All groups share one centre, and each spreads out both ways along 11 directions, with some noise.
Some rows, each with its group after it:
[ -4  32  11 -20   8 -39  -2  37  30  11  -5   2 -21  -4   5 -60  24] => T
[  3  18 -16 -45  23  48 -26 -34  16 -23  -8 -18 -12  -6  12  67   5] => Y
[-13 -37  14  -4  31  13  -9  15  17  12  -3   7 -12  15  13  -3  16] => Q
[ 31  -1 -10 -13 -22 -10   1 -37  11 -11  22   6  19  21 -21  33 -39] => Y
[-13  37   3  17  28  -1  -6   4  -2   3   0 -13   9   4  16  10 -19] => T
[-33 -32 -18  13  22   4  -9 -10   8   2  27   6  -5 -28  -8  12   0] => J
[ 10  17  21  16  22  -7   2 -11  21   9 -23   6   1 -26  39 -15  14] => J
[ 29   3  13 -21 -19  -3  26  11  22   2  18 -32  17 -15 -28   9 -13] => Y
[  0  19 -28  -1 -25  -8   7   4 -27  24  -3   3  23  -3  -5   3 -23] => Y
[ 10   1 -19 -39   2  -9   6   9  18   8   6  -1  -6 -11   5 -16   2] => M
[  6 -13 -18  28   6  26  -9  15  15 -10   0   8  -1  22  16  -8  28] => Y
[  3 -31  19 -11  39  25  14  19  33 -11  13 -29 -13 -22   5  20  21] => Y
[  8  17 -32  -3  -4 -27  24  19  10   7  -1  20 -11  18   0 -22 -10] => Q
[ -9  -6  -4 -26  14  24   9   8   0 -17  50 -38   3  14 -32  13 -23] => T
[-45  18 -12  12 -27 -17  -2 -10  -3   2  17  21 -16 -27 -65  24 -13] => Q
[ 11  12 -35 -18 -21  28   9   4 -39  11 -11  12  17  -9  13  -8   1] => Q
[ 33 -13  -1  -6 -31 -20  59  18  18  18   5  16   6   9 -35 -11 -20] => Q
[-22  33  28  40  23 -50  -5  11 -10  -1  48  -2  18 -12 -19  -8 -40] => Y
[-22  -8  30  24  -7  -3  -3 -18  11  12 -21  10  -9   8 -24  24  -5] => M
[ 19  29 -12  -9 -17  11  19  36  -6 -17  10  -3  12 -13   1 -16   8] => M
[ 16  14  14  18 -15 -25 -19 -27  32 -19  -3  11  11 -15  10   2  -1] => Q
[-14 -29 -24   9  -9   2  -9   3  13   4  -4  35  18  11  20 -15  -9] => J
[  6 -10  13  15 -43 -28  23  -4  23 -30 -33   5   3   7  -6  14 -21] => J
[ 14 -35   2   4   8  12 -20  -2   1  -2   7  38   3 -22  16   6  29] => Q
[-39  12   2  -8   0   4 -13  20  -1   6   7  27   3   4   2 -45  -1] => T
[ 12  29  13   1  14  -7   6  -5  12   7  20 -11   5  -3 -20  20 -13] => M
[  9 -10   5  -3  -8 -21   6   7  17 -12  21 -28  -5  15  -3 -61  11] => T
[ 12  -8   5  22  23 -14   7  -9  13  29  14   2   3  -6 -17  42 -13] => M
[ 15  -1  22   9  15 -12  -7  11  19  20  18  -5   4 -31  -8   8  19] => T
[  0  18 -26 -11 -29  11 -11  -9  -2   8 -13 -37  27 -36  17  -4   5] => Q
[-36 -30 -14  24  11   9   0  -5  30   7 -25  22 -15  -3  12  11  12] => T
[ -3  -4  10  23 -13   3  12  -8  -2  -4 -30  -4  17   2  14  16 -16] => Q
[  4 -23  26   7  -8   3  35 -10   5   3 -15   8  -7  16 -18   5 -14] => T
[ 25  -5  31  22 -30 -12   9 -23 -16  35 -26  14   8  -5  -4 -32  19] => T
[ -1  42 -48  20 -13 -14  18  12  -7  23 -29  -4  23 -31  19  35 -24] => Y
[ 15  10 -10 -18  -2  12 -13   4 -22 -11  29  -4  18  -6 -10  26 -13] => T
[  7  26  -1  16   7 -12  19 -15   6   2  10  -5  -1   5  -1 -17 -14] => J
[  5   5  34  23  13   4  21   6  23 -18  -1 -26  10 -11   8   3  -6] => Y
[-23  -8 -15 -15 -15 -17  -4  13   3  15 -12  -3 -24   2 -29   1  14] => M
[ 10  33 -27   2   6 -24   4   1  24 -25  29 -40   8   2  -3  17 -30] => J
[ 29 -24  -1   3 -14   0  -1 -16  17  21  17  16  24  -1  -4  -7  -1] => Q
[-17  17  18 -24  24  23 -17 -19   9  14   8  17 -13  -2 -13   5   5] => M
[-20  -6  19 -15 -24   9   1 -18  -5 -20   6  -8  -8 -10 -49  35 -13] => J
[  8 -12   3  10 -39  -4 -15  -4  20 -28 -20  44  23 -29  12  21  -2] => T
[ 18   5 -39   1   2   8   8  35 -11   6  12  14   6 -20   6  13  14] => M
[ 17  33   5 -32  -5 -12  -9 -11  29  -7  -7  17 -13  14  -2  -4   1] => Q
[  8  -7   4 -24  17   4 -12  -2  33  20  -3   8  -7  24   2   8   5] => Q
[-12  -1 -50 -18  -6   2   5  31 -21   8 -14  35 -24 -30  -1  17  24] => Q
[-26  42 -20   2  10  -2 -21 -29   7 -10  18  12  -1  29   8 -35 -23] => J
[ 17   1 -11 -17  -1  34  19  13   2  -8   5 -34  42  -6  37 -23 -19] => M
[ 10 -30  15   7 -26  -9  12  23  -4 -35  18   6  11  -1  -8 -33   1] => M
[ -2  -8 -21 -24  19 -41 -13 -41   2  34  11  14 -13  16  -3  -7 -25] => M
[  6  -5  46   2 -24   5  22 -14   5  -2  -7  -3  15   0 -19 -13 -13] => J
[ 19  12   4  14  -6   0  25 -13  -2  13 -10  -8  18 -18   9   5 -11] => J
[-26  16 -19 -12 -22  25  -6 -24 -49  43   0  15  -2  10 -42  13 -10] => M
[  3 -34   9   5  14  13  -4  -5 -23  -1 -13   7   8 -15  22  30   0] => Y
[ 39   5 -27  -7 -49 -25  -8  16 -66  26   7  -3  49 -14 -10  30 -27] => Y
[-22  -4   8 -22  42  15  -5 -11  13 -15  -9 -15 -23   0  20   4   3] => Y
[ -9  31  -3 -73 -30  24 -32  -6  29  -2 -22  -4  12  -6   6   5  -2] => J
[  4  16 -29  12  25 -23   4  15  16   9 -23   6 -24 -17  33   0  21] => J
[ 10  -1 -13   7  -6 -15  25  13  -9   0   2  46 -11  14 -11  -1 -11] => Q
[  3  14  -7   7  -9  -6   8  -4   5  -4  -1  -3  11  11   4  -8 -18] => J
[ 12  16 -12 -28  37 -25  -3  33  38   8   7 -21 -32 -17  -1  17  26] => T
[-30  28   6   3 -19   9   7   6  29  -8  -3 -18  25  -6   2 -24 -25] => T
[ 13  35 -14 -32  12 -10  -9 -17   6  -3  16 -33  13   2  13   2 -27] => M
[ -7  -4  12  31   9 -24   0   4   1 -30  22   1 -10  28 -16  -2 -16] => J
[ 20 -27 -18 -17 -29 -32  15  24  16  25   1  30   0 -21 -25  11   4] => Y
[-20 -17  10 -43  18   5 -29  13  31 -18  23 -15 -22 -12 -15   2  19] => M
[  6 -21 -29  23   0  23  18  22  12  13  25  -8  12  18  -5 -18   8] => Y
[-28 -13   0  -9  13   7 -24  25  22  -4  47   1   5 -16 -14 -30  13] => T

New rows, each followed by its group:
[-28  -7 -21 -32   0  -1  -3  37  15  -1  26   3 -11   5 -11 -53  11] => T
[-20   8 -18 -10  11 -30  16  37  44   8  -2 -28 -26  -5 -19  15  -5] => Q
[-19 -50 -40 -17  43  23 -27  13  -3  -6  27 -13  13  -3  51 -12   1] => M
[  6 -10  35  -2  -5  -3   8  10   9 -14  20  -5   2  10 -27  -2  -7] => J
[ 30  41  -1 -36   1   7  13   2  -1 -12 -22  11  -7  21   6  34 -16] => Q
[ 25  -6 -16 -39   1 -37  19  33   2   5 -22 -41   0 -25  29   6  -8] => Y
[ 10  11  13  17 -12  14   5 -27 -27  -8  31   7  22  24 -30  19 -35] => J
[ 16   3  10 -30 -17  -4  15  22  23   9 -17   8  -6   3  -7 -18  12] => J
[  8  30  -9  -2  18   9  -9 -17   2  14   2 -20  22  42  17  10 -32] => Q
[ 24   4  25   5 -39   6   8 -34  -6 -10 -32  51  11   7   2   6 -11] => Q
[  5  28 -73 -13  -2 -20   8  49 -19  -6  25 -11  -5 -42  11 -22  18] => Q
[-19  -8 -11 -18   9   6  36  -4  12  28 -10   4  -5 -40 -13  28 -17] => Y
[-38  -3 -31  29  25 -21 -15  18   1   3  39  -1 -10 -10 -21  17  -5] => Q
[ 13 -16 -33  -9   6   1  -8   2  15  35   1  19   4   4   5  18   3] => Q
[-24  -6  23  -8   1   7   5  10   2  18   0  31  -5  -3 -19 -16   2] => T
[-26  50  -3 -10 -10   2 -11 -20 -25 -15   9  34 -16   5 -36  14 -18] => Q
[-10 -23  -5  39  -7 -16  14  24   2   0 -12 -11   5   8   7  -7  -3] => M
[  5 -20   1  19  20  -8   8   1  27 -15 -38  17 -10 -30  38  45   9] => Y
[  2  -5   3  59   1  -2 -13  19 -26 -31  12  37   6  -5  -3  36   8] => M
[-10  44 -21 -26  -7 -11  11   6  14   3 -55   5 -22   6  19   6  -4] => T
[  7  -6  32 -24   4 -14 -30  -8 -21 -18  14  -1   0   8  -5   3  -5] => Y
[  0 -11 -47   8 -24   2 -11 -10  11 -23 -20  -9  11  -1  31   2   0] => T
[-22  14   6 -41   8   3   7 -20 -24   9  -2 -20   0  -7  -7  -3 -30] => Y
[  2 -39   7  26  14 -11  43 -15  34  -2  25   4   6  12 -14  -5 -36] => Y
[ 21 -25  -3  13  -6   3  -1   4  -6  -6   1  25  14 -24  14  15  13] => Q
[ 16   6  29  15  14   7  17   1  39   4 -16  29   0 -12   9  15   6] => M
[-23   8   2  -2  -1  26 -18 -18 -35 -44  30   6  17  36  -4  -2 -40] => T
[-36  28 -35 -24  -3  21   2  -4 -17 -12  -2 -24  -1  37   7 -25 -25] => T
[-19  29   0 -13  17  26 -34 -27  -4  -8  18 -24  21 -24   8  26 -15] => J
[  9   4  43  27 -11  -2   9  32  -1 -18  42  25 -12 -13 -67  18  21] => M
[  0  -2  22   6  27 -18 -16 -11  38 -37  21 -24 -24  16   1 -14  13] => T
[-13  -5  -8  -7  -2  22  24  -9  33  -1 -18 -17  -3  -6 -11  49 -18] => T
[ 49  21  38   5 -28 -15  12 -31 -13 -42  32 -15  42   0 -12   7 -49] => M
[-12  17  -2  -1 -31   1  21  -3 -10   2 -18  -8   7  -4 -14  -8 -17] => Q
[  5  -1 -13  17  -7   1  27  -6  -7  41  -8 -16  18   4 -12  26 -25] => M
[-15 -32  29   0  -4 -10   2 -23  16  12   0  -4  -5  11 -24   2 -12] => M
[ -5   5   1  -6   0  -2  16 -30 -18 -14 -41   9 -34  50   7   1 -11] => T
[  8 -26  34  26  15  13 -23  -8   5 -18  -7 -18  26  -6  48 -15  10] => Q
[ -3  24  -3  10  -2  13  29  16   3  32 -16   3   2   3  -9  -5   0] => M
[ 20  17 -23  37  -3  -4  20  43   7   1 -11 -11  10 -22   5  45   9] => M
[ -8 -28  13  -6  14  14 -10  12  15  -3 -18   7 -10  -9  15  11  22] => Q
[ 31  12  -1   5   8 -26  32  45  -9 -52   6  25 -19  -9  15 -13   7] => Q
[ 10  12   8   3 -24   6  20 -12  -7   0 -10   1  15   1 -15  26 -26] => Q
[-25 -32  13  -1   6  -3   4  21   8  -8  11 -27  -3 -17  -9  -4   3] => J
[  1  -2   2  -2  26 -39  18  24   4  -7   2 -35   0  -6  26 -19 -19] => Y
[-12   7  29 -10 -16  11 -29 -30  19 -14 -35   9  -2 -19  14  11  18] => Q
[-10 -22  11  19  25   0 -16  11  -6  -7  23  26 -13   9  -9   6  12] => J
[ -6 -12  12  44  33  -9  16  21  12  57   4  -5   6 -25   4  -8  16] => T
[ 14  -3 -24 -30  -2  12   9  14   4  21  -6  12  -5  -7  -9  28   6] => Q
[  4  -6 -42  21  12   5   2  -3  -5  21 -21 -13   3  -8  25  33   5] => T
[  9   3  -2   9  15   7  11  -4   8  25 -10   7   7 -26  25  -9  12] => J
[ 15   8 -57  18  -5 -32   2   8  24 -16 -15  -1  10  -3  31  34 -21] => J
[ 13  12  32  -8  18   5 -22 -46  33  -2 -14  20   0 -18   3  66 -12] => M
[-17 -24 -22 -10  -5  55   5  48  -4   6  -8   6   4 -26   4  10  33] => M
[ 54 -17  10  -3 -18 -23  31  -3  -9  -9  -9   0  -6  10  -7  14  -5] => T
[ -9  27  11 -21   0   9   9  -4  46 -18  -3 -22 -19  27  -5 -41   4] => Y
[  4  11  19   8 -39  -1  -6 -32  12  -6 -34  -1  20 -16  13  -7  -3] => Q
[-20  22  -6  31  -2 -17 -14 -12  15 -12 -23 -34  16 -10  23  22 -15] => Q
[  1  21   2  11  -7  -5  -5 -37 -29 -24 -42  19 -12  41  26   3 -16] => T
[ 36  12  13 -22 -15   1 -13  17  20 -18  16   7  23  24  -9  24 -15] => J
[-31  34  -2  15  20  13  -6   9 -31  17  -5  15  13   8  11   1 -23] => T
[-22   5  46  24 -10   5  13  -9   4  18  -3   4  -4  13 -47   4  -5] => M
[ 17   9 -26   8   4 -35  -1   0  34  10  20  21  -3  -5 -23  51 -18] => Q
[ 15 -48   1  37  -7 -12  20   6   9  11 -14  38   8   0   8  13  -1] => Q
[-19  40  27  -1 -28   8  21 -32 -11   1 -36   3   5  43 -22  17 -50] => Q
[ 12   5 -11  28  44 -14 -16  -3  34 -44  10 -23  -4  24  44  15  -7] => Y
[ 21  10  -5 -19  24 -61  -6  -9  32 -36   9 -24  -9  22  25   1 -35] => Y
[ 24   9 -11 -20 -36   7   8 -18   2  14 -48  25  11   7  26 -17   4] => Q
[-12   1  -9 -16 -39  -1   8 -10  -1  13 -24  50 -16  -4 -16 -26  12] => Q
[ -7   6   8   8  15   2   1   1  18   3   8 -51  18   2  -7  46 -26] => Q
[ 11  28 -21  -3 -11 -13  -6   4  19 -18  -6 -10  18  15  19  11 -24] => J
[-17 -12  18   9 -20  14   1   0 -19 -21 -41  20  -3 -23  20  -7  18] => Q
